There are 11 hidden switches. A switch that is on adds its own fixed numbers to the row, and there is some noise. The rows also spread widely along 16 directions, which tell nothing about the answers.
In the rows, zero is written as 128.
Some rows, each with its switches (1 for on, 0 for off) after it:
[105 108 206 127  87 158 145 127  94 120 116 106 135  95 141  86 170 101
 131 115 140 115 186 148 111 137  67  90 157 100 116 113 155 151]
0 0 1 0 1 0 0 0 1 1 0
[126  82 152 151 128  91 125 144  70  95 137 115 106  88 171  80 149 147
 136 141 180  89 198 146 119 142  86  98 197 123 137 179 100  94]
0 1 0 0 1 0 1 0 0 0 0
[ 82  81 184 167 106  70  88  71 120 121 105 152  96 148 169 158 114 168
 114 165 172 135 132  71 124 156 119 203 126 154 115 147 123 153]
0 0 0 1 0 1 1 1 1 1 1
[143 118 173  70  96  96 108 104 190 185 133 122  80 124 102 115 137  65
 145 102 140 110  65 112 144 139 126 156 150 155 115  72  88 177]
1 0 0 1 0 1 1 0 0 0 0
[ 98  99 117 147  89 160  88 102 157 117  86 117 101 160 150 152 142 116
 134  86 140 144 167 153 141  96 192 139 150 163 184 123  96 128]
0 1 0 0 0 0 1 0 1 1 0
[124 162 172  87  94  97 129 147 137  73 149 144 161 143 167 148 165 169
 130 192 164 123  87 121  93 134 118 181  66 173 107 154 131 159]
0 1 1 1 0 0 0 0 1 1 0
[121 105 133 117 116  73 119 166 147 105  99 114 165 124 162  79 102 123
  82 158 160 105  93  74 118 155  91  87 119 135 104 159 111 132]
0 1 1 1 0 0 0 0 1 1 0
[135 146 121 137 107 102  96  86 146 155 127 142  51 119 153 107 112 128
 104 131 141  94 138 158 158 148 140 151 181 135 101 128  38 104]
1 1 1 1 1 0 0 1 1 0 0
[118 144  86 164  84 192 123 119 135 117 113 153 158 145 194 102 135 136
 127 173 127 145 164 185 146 148 123  94 152 137 176 152 128 101]
0 1 0 0 0 1 0 1 1 0 0
[174 125 154  86 115 106 149  59 145 137 108 184  87 127 173 104 140 129
 128 188 104 119  91 116 134 182 126 178  99 152  80 114 137 146]
0 1 1 0 0 0 1 0 1 1 0
[129 116 111 187 119 153 129  77 121 116 133 139 106 157 130  99 140 108
 107 150  90 153 182 101 140 122 129 143 136 122 133  95 124 118]
0 0 1 0 0 0 1 1 1 1 0
[118 133 143 182  44  98 157  46 161 128  88 138  83 196 128  95  92 144
 116 168  84 166 118 161 192 121 144 125 128 139 104  69 168 102]
0 0 0 1 0 1 1 0 1 0 0
[134 131 115 187 104 100  75 126 147 131 134 147 127 157 180 125 138 105
 119 127 154 143 149  87 129 159 111 138 176 123 179 186  99 163]
1 0 1 1 0 1 0 1 0 0 0
[114 161 113  97 129 127 105 116  96 135 149 139  95  93 175 142 127 179
 148 191 164 100 107 147 101 120 134 168 111 160  88 139 105  55]
1 1 0 0 0 1 1 0 1 1 0
[164 175  73 163  70 103 101 138 140 139 131 116 113 160 169 137 122 110
 153 149 123 149 131 112 132 103 112 120 184 140 179 199 106  95]
0 0 1 0 0 0 1 0 1 1 0
[149 152 104 194 127 142 123  93 118  88 129 165  97 145 192  93 162 147
 115 169 126 139 179 187 146 131 177 148 121 133 120 114 140  73]
1 0 1 1 1 0 0 0 0 0 1
[157 213  94  87  87 125  92 151 175 127 111 121 133 142 140 159 142  78
 131  88  89 151  60  96  96 122 118 110  98 110 141 165 123 162]
1 0 1 0 0 1 0 0 1 0 0
[129 127 167 127 122 167 108  74  92 136 137 146  42 130 140 122 158 126
 136 121 101 105 168 145 126 143 111 178 160 113 116  89 135 134]
0 1 1 1 0 0 0 0 0 1 0
[155 144 153 137  90 132 148 110 138 166 127 131 163 116 169 117 185  65
 149 150 114 158 143  58  92 134  74 131 107 116 136 162 163 178]
1 0 1 0 0 0 1 1 1 1 0
[107 145 121 108  94 156  98 153 112 122 109 111 177 123 187 146 149  99
 158 141 166 155  98 157 116 144 127  83 114 103 160 150 190 105]
1 0 1 0 0 0 1 0 0 0 0
[113 188 111  82 124 153  88 190 150  85 129 124 126 128 123 138 121 151
 122 133 138 115  64 122  91  85 144 138  72 177 127 114 128 114]
0 0 1 0 0 1 0 0 0 0 0
[ 83 128 104 165 158 123  89 135  89 136 130 140 134 103 170 129 106 125
  82 151 157 113 157  83 100 170  94 109 147  65  99 192  82 127]
0 0 0 0 0 0 1 1 0 1 0
[ 67 123 181 110  84  88 100 140 129 127  90 118 123 111 145 103  77 141
  89 127 188  95  95 135 124 164 100  93 137 118  73 128 108 132]
0 0 1 0 0 1 1 0 1 1 0
[190 147  83 137 133 147  75 106 157 162 146 158  92 138 166 119 150  82
 156 145 120 140 101  90 130 143 126 166 160 159 168 114 115 116]
1 0 1 0 0 1 1 0 1 0 1
[112 153 121 123  77 168 133  99 143 125  82 152 135 148 163  96 110 136
 108 181 106 151 104 159 158 134 128 105 101 126 115 104 179 105]
1 0 1 0 1 0 0 0 0 1 1
[140  99 151 109  96  39 125  84 164 106 116 124  74 167  98 110  91 131
 105 146 118 128  70 100 163 142 128 154 138 155 100  93  86 137]
0 0 0 1 0 0 1 0 1 0 1
[121 125 125 102  86 101  99  96 135 146 102 119  72 124 154 118 106 107
 119 126 152 106 108 190 178 158 151 119 175 117 116 126  82  90]
0 1 1 1 1 0 1 1 0 0 0
[168 109 116  48  73  85 157  62 149 171 107 125 113 124 166 133 130  87
 159 196 114 135  74 127 164 158 124 133 142 150 105 147 106 108]
1 0 1 1 1 0 1 0 1 1 0
[125 166 116 138 140 132  97 122  99 135 171 152 124 120 168 131 134 126
 115 189 137 115 119 106 111 175  77 150 151  92 106 159  98 124]
0 0 0 1 0 0 1 1 1 1 0
[160  89 136 172  89  97  90 101 163 135  93 115 102 165 158  92 134  79
 141 102 148 158 106 142 177 131 172 128 163 139 175  66 178 101]
0 1 1 0 0 0 1 0 1 1 0
[140  93 162  80  94 113 118  84 114 102  99 129  89 118 143  74 141  87
 105  98 100 104 146 128 139 209  61  98 190  86 135 137 100 160]
1 1 1 1 0 0 1 1 1 1 1
[ 91  94 152 145  77 131 123 103 154 126 111 123  94 150 122  83 100 145
 108 144 152 105 148 167 168 128 128 117 178 164 126  86  78 116]
0 1 0 1 0 0 1 0 1 0 0
[157 163 130 131  54 123 119 102 180 162  88 133 137 142 180 127 167  69
 150 121 122 166 108 142 141 132 137 121 129 128 154 144 155 148]
1 0 0 0 1 1 1 0 1 1 1
[118 182 113  91  95 173 104 125 166 148 114 150 101 145 119 113 107 126
 107 163  84 117  85  70 110 109  88 148  98 161 107 116 122 147]
1 0 1 1 0 1 1 0 0 1 1

New rows, each followed by its switches (1 for on, 0 for off):
[135 150 101 147 156 175  87 156 108 146 140 149 142 114 174 108 132 128
 134 175 117 129 105  60  97 130  68 119 121 114 147 141 182 112]
1 1 0 0 0 0 0 0 0 0 0
[144 126 103 134 157 179 126 129 143 147 109 163 168 130 165 106 131  96
 112 188  88 151  92  31 104 144  95 120  62 125 117 119 194 151]
0 0 1 0 0 0 0 0 0 0 0
[110  82 106 152 161 175  81  88  73 132 137 148 103 119 180 132 143 146
 148 171 132 129 168  89 117 139 109 157 160 133 159 127 142  88]
1 1 0 0 0 0 1 0 1 1 0
[141 117 122 154 135 155 100 126 124 171 119 133 129 112 183 144 164  82
 144 146 134 133 151  64 106 126 105 141 136 125 145 166 140 145]
0 0 1 1 1 0 0 0 0 0 0
[ 72 159  94 162 103 212  80 161 119 125 121 122 128 136 133 114 106 122
  98 124 130 119 175 121 114 106  95  91 168 116 162 154  91 123]
0 0 1 0 0 0 1 1 0 1 0
[139 176 116 148  64  95 125  64 126 185 118 142  73 148 162 135  87 117
 140 165 115 138 101 180 174 174 110 117 191  81 102 143 114  98]
0 0 0 0 0 0 1 0 1 0 0
[ 94 138 144 172 107 120 123 102  93  65 163 146 106 157 130  86 108 194
  99 182 146 126 156 173 148 142 116 129 150 130 103  88 116  89]
1 0 1 0 0 0 0 0 1 0 0
[ 97  94 197  61  53  89 121 122 133 140 102  86 125 108 142 143 136 133
 160 149 190 109  99 120 124 112  96 138 134 183 124 144 116 128]
1 1 1 1 1 0 1 0 1 0 1
[ 89 136 143 119 114  60  89 146 102  50 112 118 117 125 171 127 112 195
 111 143 176 109  99 144 107 138 130 121 107 134 103 159 128  78]
1 1 0 1 0 1 1 0 1 0 0
[124 105 123 123 106 149  87 126 104  97 126 143 135 150 174 127 143 110
 127 124 138 130 155 140 136 186  98 110 195  95 191 172 117 159]
0 1 1 0 0 0 0 0 0 1 0
[127 160 116 101  77  95 109  84 103 102 126 132 111 174 150 202 123 134
 147 156  96 165  93 102 126 154 102 145 131  97 140 189 134 145]
0 0 1 0 0 0 1 0 1 0 0
[119 142  76  56 145 146 106 141 112 108 129 113 156 114 142 153 125 100
 113 155 115 125  72  95 102 150 116 101  88 100 105 144 110 106]
0 1 1 0 0 0 1 0 1 0 0
[113  96 105 120 143 132 114 128 136 193 113  90 126  77 148 106 119  87
 112 160 168 104 110 110 135 110 137 124 123 140  84  96  91  61]
0 1 0 1 1 0 0 1 1 1 1
[115 132 136 201  93  92 103  92 142 168 179 140  99 170 109 106 109 128
 113 186 153 142 138  73 163  94 120 180 161 150 111  83 100 124]
1 0 1 0 1 1 1 0 0 1 0
[103 120 121 113  99  91 135  95 111 144 104 106 122 100 180 148 133 130
 148 171 163 138 115 153 136 122 156 125 100 131  96 158 138  64]
1 0 0 1 1 1 1 1 0 0 0
[147 113 143 129  62  94 170  53 159 140  97 158 121 148 182 114 167  98
 114 145 109 139 179 136 149 165 139 135 134 120 113 180  90 184]
1 1 1 1 1 1 0 0 0 1 0
[ 96 145  72 164 146 123  99 124 123 120 132 128 153 137 165 131 112 112
  61 162 137 130 132 100 121 153 143 118 102  77  85 149  79 103]
0 1 1 1 0 0 0 1 1 1 0
[122 133 139 147 149 192 106  54 116 172 106 190  62  98 182 121 149 130
 123 143 108 117 167 124 110 161 134 184 120 125 102 113 134 134]
1 0 0 0 0 1 0 1 0 1 1
[158 147 124  64 103  94 107 153 125 141 126  88 133 111 148 131 138  90
 143 156 129 121  51  95 121 129  84 120 122 121 117 137 152  94]
0 1 1 1 1 0 0 0 1 1 1
[113 179 152 131  42  49 106 136 179  92 118 108 128 187 115 115  98 156
  99 157 146 151  49 109 147  93 130 152  85 163 114 107 139 120]
1 1 1 1 0 0 1 1 1 1 1
[138 189 141 157  66  96  94 120 141 108 118 145  98 139 196 131 142 147
 142 127 174 133 124 228 150 143 164 130 163 127 138 154 119  99]
1 0 1 0 1 0 0 0 1 0 0
[129 132  81 127  75 132 114  88 163 172  34 119 116 137 197 144 100  88
 125 125 104 151 101 136 152 147 153  90 122 113 138 173 142  97]
0 1 1 1 0 0 0 1 1 0 0
[ 56  88 177 154  84 130 163 114  95 119 130 106 152 116 149 114 137 154
 113 177 189 118 200 166 120 126 110 123 135 132 106 148  99 123]
0 0 0 1 0 0 0 1 0 1 1
[122 114 136 141  52 175  85 129 180 172  86 126 118 148 160 101 114 106
 154 118 149 132 124 137 157 119 105 105 199 181 210 122 132 140]
1 1 1 0 0 0 0 0 1 0 0
[102 138 154 181  94 147 103 135 107 127 167 151 153 144 184 124 157 150
 148 188 187 134 163 128 115 136  94 153 152 150 158 149 148 134]
1 0 1 1 0 1 0 0 0 0 0
[158 102 148  75  96 109 128 109 114  90 125 114 112 129 147 106 150 132
 165 156 128 137  86 150 142 135 123 148 126 170 157  91 180  88]
0 1 1 0 0 1 0 1 1 1 0
[127 110 127  81 136 147 180 126 106  99 154 134 157 105 124  86 137 148
 116 220 110 112 133  96 100 131  68 123  99 158  88 127 102 120]
0 0 0 0 0 0 0 0 1 1 1
[133 130 128 177  90 170 124 113 164 151 125 148 155 138 169  92 160  89
 110 155 153 143 163 154 150 140 136 128 137 140 145 106 110 140]
0 1 1 0 1 0 0 1 1 0 1
[150 146  83 172 101 178 119  91 162 120 114 168 135 173 180 118 156  92
 118 149 101 162 165 143 145 146 162 132 137 132 161 135 114 142]
0 0 1 0 0 0 1 0 1 1 0
[145 170  99 131  93 158 125  71 156 171 102 148  71 135 175 134 132 104
 136 138 103 129 126 211 156 144 178 140 150 117 108 111 102  93]
0 0 0 1 0 0 0 0 1 1 0
[137 157 104 133  79  73 152 141 149 101 145  93 154 129 123  95 138 108
  96 142 142 133 142 134 132 105 122  95 125 124 110 158  55 108]
1 1 1 0 1 0 0 1 1 0 1
[131  77 114 134 142 137  96  99 136  72 117 161 115 145 172 117 162 134
 112 125 136 125 178  96 116 147 159 157 137 169 166 149  78 152]
1 1 1 0 0 0 1 0 1 1 0
[123 148 124 178 116 125 117  87 107 102 169 147  83 154 127  88 141 145
  92 161 110 119 183 111 126 128 108 161 142 122  92  95  91 107]
1 1 1 1 0 1 1 0 1 1 1
[ 86 154 161 111  96 146 120 138  99 141 175 107  99 114 116 106 131 139
 127 158 167  87 138 189 131 121 103 135 163 117  93  89  92  96]
0 1 0 1 0 0 1 0 0 1 0
[149 204 136  91  52 108 147 139 149 104 117 111 115 141 133  85 121 132
 139 161 102 130  66 172 137 112  97  89 113 140 104 111 164  88]
1 0 1 1 0 0 1 0 1 0 0
[100 178 109 155  60 139  92  87 126 215 142 140 114 150 173 160  93 103
 132 176 163 136 107 173 167 175 109 126 191  77 111 143  92 109]
0 1 1 0 0 0 1 0 1 0 0
[128 101 125  59  49 112 147  64 170 172  86 132 131 151 160 152 116  88
 147 186 130 151  73 128 167 162 136 149 119 163 132 146 120 144]
0 0 1 1 0 1 1 1 0 1 1
[165 155 121 119 106 113 126  69 122 150 160 167 109 144 169 147 164 104
 146 181 115 149 117 126 135 178 117 190 131 107 129 148 124 147]
0 1 0 0 0 1 1 1 0 1 1
[152 162 179 123  38  65 145  76 152  72  79 157  91 178 152  99 129 156
 122 153  81 160  93 152 166 153  99 133 116 128 133 146 187 158]
1 0 0 1 1 0 1 1 0 0 1
[110 139  61 141 123 180  58 128 162  96  66 149  71 159 167 121  97 129
  95  91 105 115 141 161 146 127 181 108 168 142 176 151  78 106]
0 0 0 1 0 0 1 0 0 1 0
[130 167 189 178 109  85 121 121  78 102 173 135 111 119 154 108 155 165
 142 162 155 134 139 138 106 145  70 150 142  98 111 130 166 119]
1 0 0 0 0 0 0 1 1 0 0
[157 192  93 122 137 149 117 132 160 117 136 185 103 147 153 111 116 165
 109 190  88 115  86  99 114 128 115 162  94 160 114 138 118 137]
0 1 0 0 0 0 0 0 0 0 0
[115 127  65 119 127 145  83 113 122 119 134 111 115 161 133 164 120 125
 132 150 103 151 103  74 129  96 142 146 113 142 156 123 131  90]
1 1 1 1 0 1 0 0 0 0 0
[138 101 197  74  88  80 148  85 150  97 148 144 142 156 127 108 157 113
 127 165 134 139  82 138 150 188 103 151 128 130 115  88 127 192]
1 0 0 1 0 0 0 0 1 1 0
[105 163 144 164 121  98 115 108  82 124 177 125  92 134 128  93 122 134
  91 169 149 110 133 153 137 148 113 147 128  73  48  71 131  75]
0 1 1 1 0 1 1 0 0 1 1
